The rows come from 5 hidden closed curves, with some noise, and rows from the same curve form a group. Each curve winds through 8 dimensions. The rows are also pushed far along 4 directions, which tell nothing about the answers.
Known rows, each followed by its group:
[  8  -2   3  54  44 -70  21  -8  -2  16 -27  40  67 -18  23 -34  46 -22] -> E
[ 57  -6  42 -16 -33  48  21 -39   3 -44  10 -14 -13  -1  -6 -21  -1 -14] -> R
[-31  41 -32  11  13 -13  -9  17 -22  -9 -32  -7 -23  34  -5  18  -2  14] -> R
[  4   1 -26  57  38 -33  -5   6   0  -2 -35   5  29  -8  -4  -5  28   8] -> Z
[ -2  30   0   8 -13 -11 -16 -11   3 -13   3 -14  -8   6  -2   3   5 -18] -> Z
[ -5 -48   2  66  31  23 -42 -20  21 -13  30 -57  44 -50  49 -23  10  12] -> Z
[ -4  61 -13 -49 -39 -33  15  35 -32  -6 -17  49 -71  35 -19  10  19  -5] -> J
[-46 -11 -14  24  40  19   0   7  -6   0  11   6  17 -11  21 -21  -7  24] -> J
[-13  25 -23   2 -14 -11 -18  -9 -11 -19   4 -10 -29  -1  12   4  12   2] -> Z
[  8 -58  22  46  19  28 -18 -24  49  14  40 -22  55 -50   1 -20 -13  -7] -> R
[  4   2   9   2   1 -41  28   3  11  39  18  51  77 -50  35 -32  22 -36] -> X
[ 47 -17   9  17  -7  37 -41 -18  25 -12   6 -19  -6   3 -52 -10  -8  14] -> X
[ 10 -23   4  40  31  -9  15  11   1 -16 -47   6  -4  27 -38 -14  -3  11] -> E
[-17 -33 -15  62  46  -3 -18 -21   8  -5 -12  -8  32 -23  28 -30  -2  23] -> X
[-24 -38   0  60  58  -6 -34 -17   8   4  -7 -34  60 -10   9 -41 -16  20] -> Z
[ 70  18  28   1 -58  76 -12 -55  37 -39  37 -14  10 -31 -20 -22 -15 -28] -> R
[-73  -4 -25  -1  31 -36  12  51  -2  44  -5  49 -16 -10  -2   8 -14  20] -> X
[  5  15 -15 -25  11  55   1  -2  -5   2 -19   4 -75  28 -19  60 -23  53] -> X
[-59   4 -14 -21  -5 -23  -8  18 -11  32  42   8  29 -35  66 -16  -1 -10] -> R
[ 14 -29   3  57  47 -44  -9  29  13  18 -47   4  47   4 -31 -13  13   2] -> E
[-21   7   6 -13  -6   5   7   1  -9  -7  24   7 -17  -5  29 -11   7  -4] -> Z
[-62  -8 -42   2  30 -61   1  33 -13  43 -15  43  -1  15  24   6   1   8] -> J
[-20   0  -2  13  12  40 -30  22  17  -3  12  -8 -66   6 -20  27 -14  31] -> E
[ 72 -26  28   1 -55  64 -24 -51  20 -48  41 -62  12 -34  16 -16   5 -20] -> Z
[  6 -12  -2  25  33 -61  16  22  -9  26 -35  38  98  21  -6 -57  18 -27] -> R
[-14 -38 -15  33  19 -62  -4  -9  12  36  11  25  91 -30  39 -45  13 -29] -> J
[ 43  15   1  -6 -23 -24  14 -32  -7 -18  -3  36  17   1  -2 -37  31 -29] -> Z
[-28  40  17 -38 -10 -44  38   9  -6  32  19  44  16  -8  19   3   7 -38] -> X
[ 52  21  19 -35 -49 -13  35 -29   9  13  19  47  49 -37  10 -22  12 -45] -> X
[-20   1 -11 -33  -9  -1  -9  21  -3  29   9   5 -17   9  10  26  -9  10] -> J
[  5  15  20  -2 -21   6  33   7   7 -16   2  15 -36  -8   6  15   9 -20] -> J
[-32  19  -7 -38 -41 -40  29  11 -15  -1   2  45 -36  -8   7 -19  -9 -18] -> J
[ 60   9  13 -25 -53  23  15 -34  10 -21  18  -4 -12 -29   5  14  16 -19] -> E
[  3  36   3 -26 -60   4  -4  12   1 -25  23   2 -34   4 -12  -6   2 -34] -> E
[ 11  36  -3 -19 -37 -17   1 -17 -10 -15 -17   9  -5   1 -15 -19 -11 -14] -> E
[-40  25 -17  -6  10  21  17  54  -8   6 -17  13 -28  17  -7  27 -20  16] -> R
[  9 -33  -6  44  49  36 -35  21  13   3 -18 -45  -5  15 -16  35   3  42] -> R
[-15  36  10 -34 -50 -32  18   4   2  18  46  30  21 -65  55 -12  16 -43] -> X
[  0 -36   7  21  44  38 -10  22   3  15  -1 -17  32  -5   8  -3  -5  37] -> Z
[ -4  -3  24 -15 -10 -19  -5 -20  10  22  46  19  23 -37  32 -24  10 -23] -> R
[-36  11  -7  23   7 -43   1  52  -1   8  -9  20  -5  11  -9 -11  16 -19] -> E
[ 25  -3  12 -13 -28  53 -15 -37   7 -33  21 -50  -6  14 -13   3 -21  -6] -> E
[-14   7  20 -31  -9  59   5   7  -2  -2  45 -15   2 -26  17  -2 -18  10] -> J
[-19  -5   5  20  37 -74  21  50 -20  23 -42  38  43  31  -9 -37  22 -14] -> X
[-75 -20 -21  30  42  22 -34  22   2  19  32 -11   1 -32  62  -7 -14  35] -> X
[ 21  14  17  -7  -6  11  -7 -47  18  12  29  -4  44 -16   9  -8  -6 -23] -> J
[  4  12  10 -37 -38  75  15 -19   7 -18  29 -14 -60 -37  24  39 -26  20] -> X
[-16 -12   4  -1  -2 -49  -4   2  -1  20   4   3  41 -29   6 -25  -3 -12] -> J
[-69  31 -12 -23 -12 -41   8  22 -10  29  17  20   0 -41  34  -2 -20  -4] -> E
[ 58 -40  11  22  27  45 -42 -17  -2 -20 -21 -44  18  41 -27 -22   4  33] -> Z
[-43   6  17 -33 -23  56  23   1  -4 -18  38  -2 -59 -32  39   6 -31  16] -> R
[ 20  33  42 -23 -39   0  -4 -37  16  -7  46   1  16 -31   5 -22   4 -43] -> X
[-41  14 -23 -18 -15 -32  -4  29 -20   2  -9  16  -8  13  -3 -25 -14   0] -> E
[-37  -6   0  21  30 -10 -19  58  -9   1  -8 -10 -42   6   0  12  13  26] -> J
[-40   2  14  23  31 -12   0  27   6  16   8 -10  19  -1  20   5  -1 -11] -> Z
[-10  36  -4 -74 -46 -49  20  22 -41   8   2  37  -7  22  12 -18  12 -24] -> Z
[ 21  15 -19 -21 -18  76 -12 -21   4 -14   6 -23 -53   1   0  52 -18  36] -> J
[ 30  16   5 -22  -8 -15  21 -13 -13  -3 -27  32  15  39 -33 -20   1 -14] -> J
[-28 -12   7  43  37   8   0  -1  30  34  27  19  31 -56  39   0  -2   4] -> Z
[  6  27 -13 -60 -51  16  18  12 -22  -7   7  25 -28  19  17   2  -3 -11] -> X
[-13  -6 -11  47  46 -15   1  31   5  22 -30  14  73   5  -9 -25  -6   1] -> R
[-52  -4 -23 -14  13  12 -12 -14  -4  13  14  -7 -56 -16  17  39 -27  40] -> E
[ 43 -30  27  -7 -39   1  19  -5  17  -4  31   0  52 -35  18 -25  20 -46] -> R
[ 53 -16  16  32  30  30 -36 -32  24  -5 -15 -37  20  36 -58   7  -4  10] -> R
[ 86 -18  12  -6 -41   2  17 -10   3 -29 -17  -3  20  10 -29 -10  33 -30] -> E
[-24 -23  -6  34  49 -95 -19  38 -11  41 -24  11  89  17   3 -43  28 -19] -> X
[-19   3 -11 -51 -30   4  -8  21 -18   7  23  -1 -44   8  22  21   0   8] -> R
[-49   1 -15 -35 -10  34 -10  23  -8  22  50  -7   1 -22  69   7 -17  10] -> X
[ 43  25  22 -29 -28  -2  22 -30 -18 -28 -19   8   5  23 -14 -28   3 -17] -> R
[ 58   5  17  26  -8  25  -2 -37   6 -48 -40 -23  -2  17 -46 -21 -11   1] -> E
[-45 -45 -17  46  52  14 -30   6  23  22  -1 -29 -12 -13  14  30 -23  41] -> Z
[ 58 -12  -2  37  -7 -68 -15  -8   2 -15 -33   6  47  22 -29 -38  47 -39] -> J
[ 46   1 -14   3 -22 -19  19 -18   1 -21 -54   9 -39  30 -36  27   5  -5] -> J
[ -8 -74   6  69  61  23 -33  18  20   7  -1 -56  36 -16  27   4   1  30] -> Z
[ -1  28   7 -12  25  16  -1   1  -3   7 -21   4 -73  44 -33  61  -1  29] -> E

New rows, each followed by its group:
[ 50  -7  16  22  22   2   1 -27 -11 -28 -47  -6  23  38 -29 -32   6   7] -> R
[ 31 -11  12   7  12  61  -7 -14  -1 -27   8 -22   3  18 -12  -8   2  15] -> Z
[  8 -11  -8   7   8  -6   1  21   6   8 -20  30  -8  12 -41  -5  -2  13] -> X
[-56   1 -23   0  48  16   4  16  -3  39  -1  18 -25 -12  28  43 -19  50] -> X
[ 20 -21   4  22  13 -59  -4  13  -6   2 -48   2  18  19 -39 -23  12  -1] -> J
[ 25   5  -2  17  34  -9 -13 -17 -10   5 -30 -14  31  19  -2   4  12  15] -> E
[ 12 -35  -6  34  16  24 -19 -18  26  -1 -10 -25 -15  -8 -13  24 -16  20] -> Z
[-70 -21 -10   1   7  27 -16  45  16  28  56   5  -6 -49  37   3 -20  16] -> X
[-11  33 -16   8   6 -31   1  -4  -7   4  -3  14  29   4  -3 -10  14 -19] -> Z
[  3   4   3  15  20  48 -17  -3  21   5  -1  -4 -53   6 -14  41 -16  32] -> Z
[-21  10  -9  21  34  19  -9  10   1   6   1  -9  11   9  -5  10  -3  15] -> Z
[ 62  -4  35   3 -50  59   4 -49  37 -37  39  -9  16 -21 -19 -29  -7 -41] -> R
[  9  -3   5 -49 -47  29   9  23  -6 -12  20  -8 -64  12  -2  34   2  -1] -> R
[  6  17  24   3  21  29  -2 -11  -5 -11  -7 -22 -10  12  -4  10  -7  16] -> R
[ 74  -9  12  10 -47  33 -23 -49  10 -52  14 -44   7 -12  -1 -20  17 -20] -> Z
[-45  40 -12 -58 -38 -44  36  23 -10  36  10  34 -31 -28  35  42  -5 -20] -> J
[ -4  42  -7  -8   8 -29  19  11 -29  -9 -35   8   2  30   4   4  16  -5] -> E
[ 60 -28  38  10  -9  64  -5 -15  12 -37  10 -48  20   5 -31 -19  -1  -2] -> J
[ 10  -6  -3  15  42 -56  -3  -6  -2  40 -17  30  52   7   4 -10  26  -3] -> E
[-62  -6 -18  -9  29  45 -37  14  -4  10  16 -38 -58 -12   7  38 -42  66] -> J
[-36  -7 -11 -28 -28 -18  12  11   1  23  53  25   3 -56  57  -2  11 -15] -> E
[  1 -37  12  71  36  16 -29  21  27  -4   3 -24  33  -4 -14 -21   6   1] -> E
[-52   5  -5 -26   6  64 -18  19   9  26  39 -18 -12 -17  15  22 -50  33] -> R
[-12  38  -4 -51  -7  -3  13  12 -21  17  -6   6 -39  22   2  45  -2  13] -> E
[-50 -10  -3  23  39 -17   8  46  -4  29  -9  11  12 -32  36   2  -3  21] -> Z
[-20 -37   2  28  18 -44   7 -13  -1   4   8  -4  45 -22  35 -35  15 -19] -> R
[ 13  40  -6 -51 -40 -24   7   8  -4  12 -13  26 -36  34 -54  28  -9 -16] -> R
[ -4 -41  25  43  15  16   9 -11  23  -9  20 -14  69 -45  18 -54 -15 -18] -> E
[-45  -5 -14  20  -5  54 -12   3  11 -15  38 -29  -5 -44  48  -2 -26  12] -> R
[-31 -18 -38  19  60  32 -22   3 -14   8 -37 -32 -43  33  10  54 -22  75] -> X
[ -2  12   9 -17 -13  21  -6   1  11   0  16   1 -69 -15  -8  37  -3  14] -> R
[ 34  40   4 -58 -65  33  29 -23 -17 -37  13  20 -25  14 -19 -18  -4 -21] -> J
[ -7  -4  -3 -25   0 -15  -9 -18 -15   4  -8  -9 -20  10  -2   3 -10  19] -> R
[ 51  -6   9  24  -5 -17  33 -28  11 -13 -36  33  17   4 -17 -16  14 -24] -> J
[ 41 -19  13  33  16  -9  13  10  10 -12 -54  -7 -20  26 -36  21  14   3] -> J
[-62  18  15  -3  41  25 -13  27   7  29  32   7 -35  -5  11  21 -20  26] -> X
[ -3  48 -14 -29  -7 -47  11  26 -17  16 -43  48 -62  56 -38  35   9  -2] -> Z
[ 66  -8   9  31  -6 -13  22   9   6 -17 -43  11  55  22 -39 -28  23 -32] -> R
[-11  -9 -24  15   4 -48 -17   7  -3   8 -14   8   1  17   0  -5  15  -7] -> J
[ 13  -5 -14  12  -8 -37  -5  -3 -13  -5 -11   6  47  -2  30 -39  21 -21] -> X
[-11  51 -13 -91 -55  -4  10   5 -30  10  22  24 -44  21  12  24  -2  -6] -> E
[-56 -15 -14  34  56  14 -26  39   5  23 -17 -21 -29  -5  -1  32 -27  56] -> E
[-47  25 -16 -37  -2 -52 -13  50 -27  24  -8  11 -24  38  -9  13   2   0] -> X
[  7 -28   9  20  15  32  -3  -1   8  -9  22  -4  14 -16  25 -17  12   4] -> E
[-50  35 -24  29  18 -55  -7  21 -12   7 -19   4  -6  -8  20   8  14  -4] -> E
[-49 -12   5 -16  -2 -15  -6  18   0  21  23 -10  -6 -37  19  -1 -22   9] -> J
[ 38  21   8 -20 -53 -17  -2 -42  -7 -27   7   4  20 -20   4 -46   7 -29] -> Z
[  2  31  11 -12 -44  49   5 -17  23 -18  40  10 -23 -29   1  -3 -21 -21] -> R
[-40  17 -11  41  26 -51 -13  12   3  13  -9   3  14  -8  19  -2  15 -13] -> Z
[ 21 -16  -7  47  44 -15 -19 -29   9  -5 -38 -12  16  43 -34   1   6   6] -> J
[-21  -3  16  46  46 -38 -12   1   4   6 -12  -1  20  -8   0 -25   9   2] -> X
[-24  26   1  15  -8 -29 -11  -7   7   2  17  -6  14 -19  22  -5   6 -26] -> Z
[-35   2 -10 -10 -17 -24  -2  23 -13  -1  14  -8 -21 -17  42   9  13  -7] -> Z
[ 36  12   4  -5  -6  63 -17 -28  -7 -40   1 -27 -37  25  -8   6  -1  25] -> E
[-28  -4   1 -16  -6  11 -10   4  19  32  34   2   6 -29  -1  13 -29   0] -> R
[ -6  33  11 -59 -45  59  -1 -13 -11 -23  46 -22 -39  10   6  11 -16  -8] -> Z
[ 44 -19  -1  32  21 -27   3  -4   9   6 -50  -5  18  14 -25  17  14   2] -> J
[-21 -26   0  58  72  13 -31   8  24  29  -9  -9   7   2   2  17  -9  35] -> Z
[  8  -4 -23  36  39 -50   4  -9   1  20 -34  49  40  26 -23 -23  18  -6] -> X
[ 16 -31 -12  11  12 -28 -18   1  -9   1 -23 -19  18  35 -11  -6  12   1] -> Z
[ -1   7 -34   5   8  28 -24 -12 -17 -36 -37 -18 -74  48 -45  18 -15  50] -> J
[ 27 -17  10  18   2  24 -27 -10  23   2   4 -10  -5 -15 -22   1  -9  15] -> E
[  7 -19  11  11  14  -2  -1  -8   0  12  18 -22  95 -22  35 -33   7 -20] -> E
[ 19  30  11 -59 -54  80   4  -5 -17 -44  25 -29 -58  26  -2  19 -15   3] -> E
[ 50  14   1  -5  -8 -19  28   8 -12 -19 -47  20 -36  31 -30  25  33  -4] -> E
[ -4 -47  25  -6  -1  20 -18 -47  14   4  50 -41  34 -47  43 -21 -16   1] -> R
[  4  32   8 -38 -44 -43  19 -25 -17  -6  16   7  35  -4  22 -27  12 -53] -> R
[ 17  -8   1 -12 -31   0   8 -15  -1 -25 -11  14 -29   5 -22 -23 -11  -4] -> J
[-20 -69   1  63  65  10 -16  33  17  17   0 -25  29 -13  21   2  11  28] -> R
[ 23 -24  10  34  16  16 -11 -31   8 -17  17  -4  35 -16  20 -38  18  -3] -> Z
[-50 -11 -11   9  46   6  -1  40 -11  26  -7   9  15  18  11  -8 -17  26] -> R
[-26 -21  -5  39  43  66 -10  37  13   0  -5 -30  -7   3   0  23 -24  38] -> R
[ 27  15  22   8   3 -40  11 -10   7   8 -12  14  11  -8 -14   2  26 -21] -> R
[ 49  14   2 -40 -36  -8   4  -8 -28 -21 -16  10   2  26 -17 -27  15  -6] -> Z
[-13  21 -23 -21 -12  22 -13   3  -9  -9  -2 -12 -85   2   5  55  -2  35] -> E
[-33  -4 -21  24  17  -6 -25  14   5  22  16  -9  41 -34  38  -6   0   6] -> R
[ 13  17 -15 -33  -6 -68   3  -4 -35  -3 -57  18 -40  59 -40   6  12  10] -> R
[  7  18   0  25  23   6  16   8  -8 -24 -47   4 -34  27 -28  10   0  20] -> R
[ 17  35  26 -48 -27 -46  35   0 -23  -5 -11  33 -34  28  -9   2  26 -27] -> R
[ -5   7   4 -59 -18  83 -12   4  -6   2  38 -18 -38   5   3  27 -32  34] -> Z
[ 21 -19  -3  -4  -5  22  10  22  -6 -14  -8   3 -36  20 -11  16  15  11] -> E
[ 62  46  45 -39 -59 -31  23 -25   5  -5  17  41  35   2 -32 -43  21 -70] -> X
[-19  -2   7 -48 -27  48   4 -15 -12 -19  22 -11 -65  -5  16   8 -34  27] -> R
[-89  22 -22  -4  11 -43  10  25 -15  19   8  37 -14 -20  32 -22 -18   4] -> E
[ 43 -20   2   0  -1 -41   4  14  -1  21 -25  14  50  19 -16 -14  20 -20] -> J
[ 21  22   5 -25 -11 -24   5   9 -13 -10 -39  -6 -46  63 -55  32   3  -6] -> J
[-36 -22 -13   0  19  22 -24  14   0  29  43 -19  45 -26  68  -8  -7  11] -> X
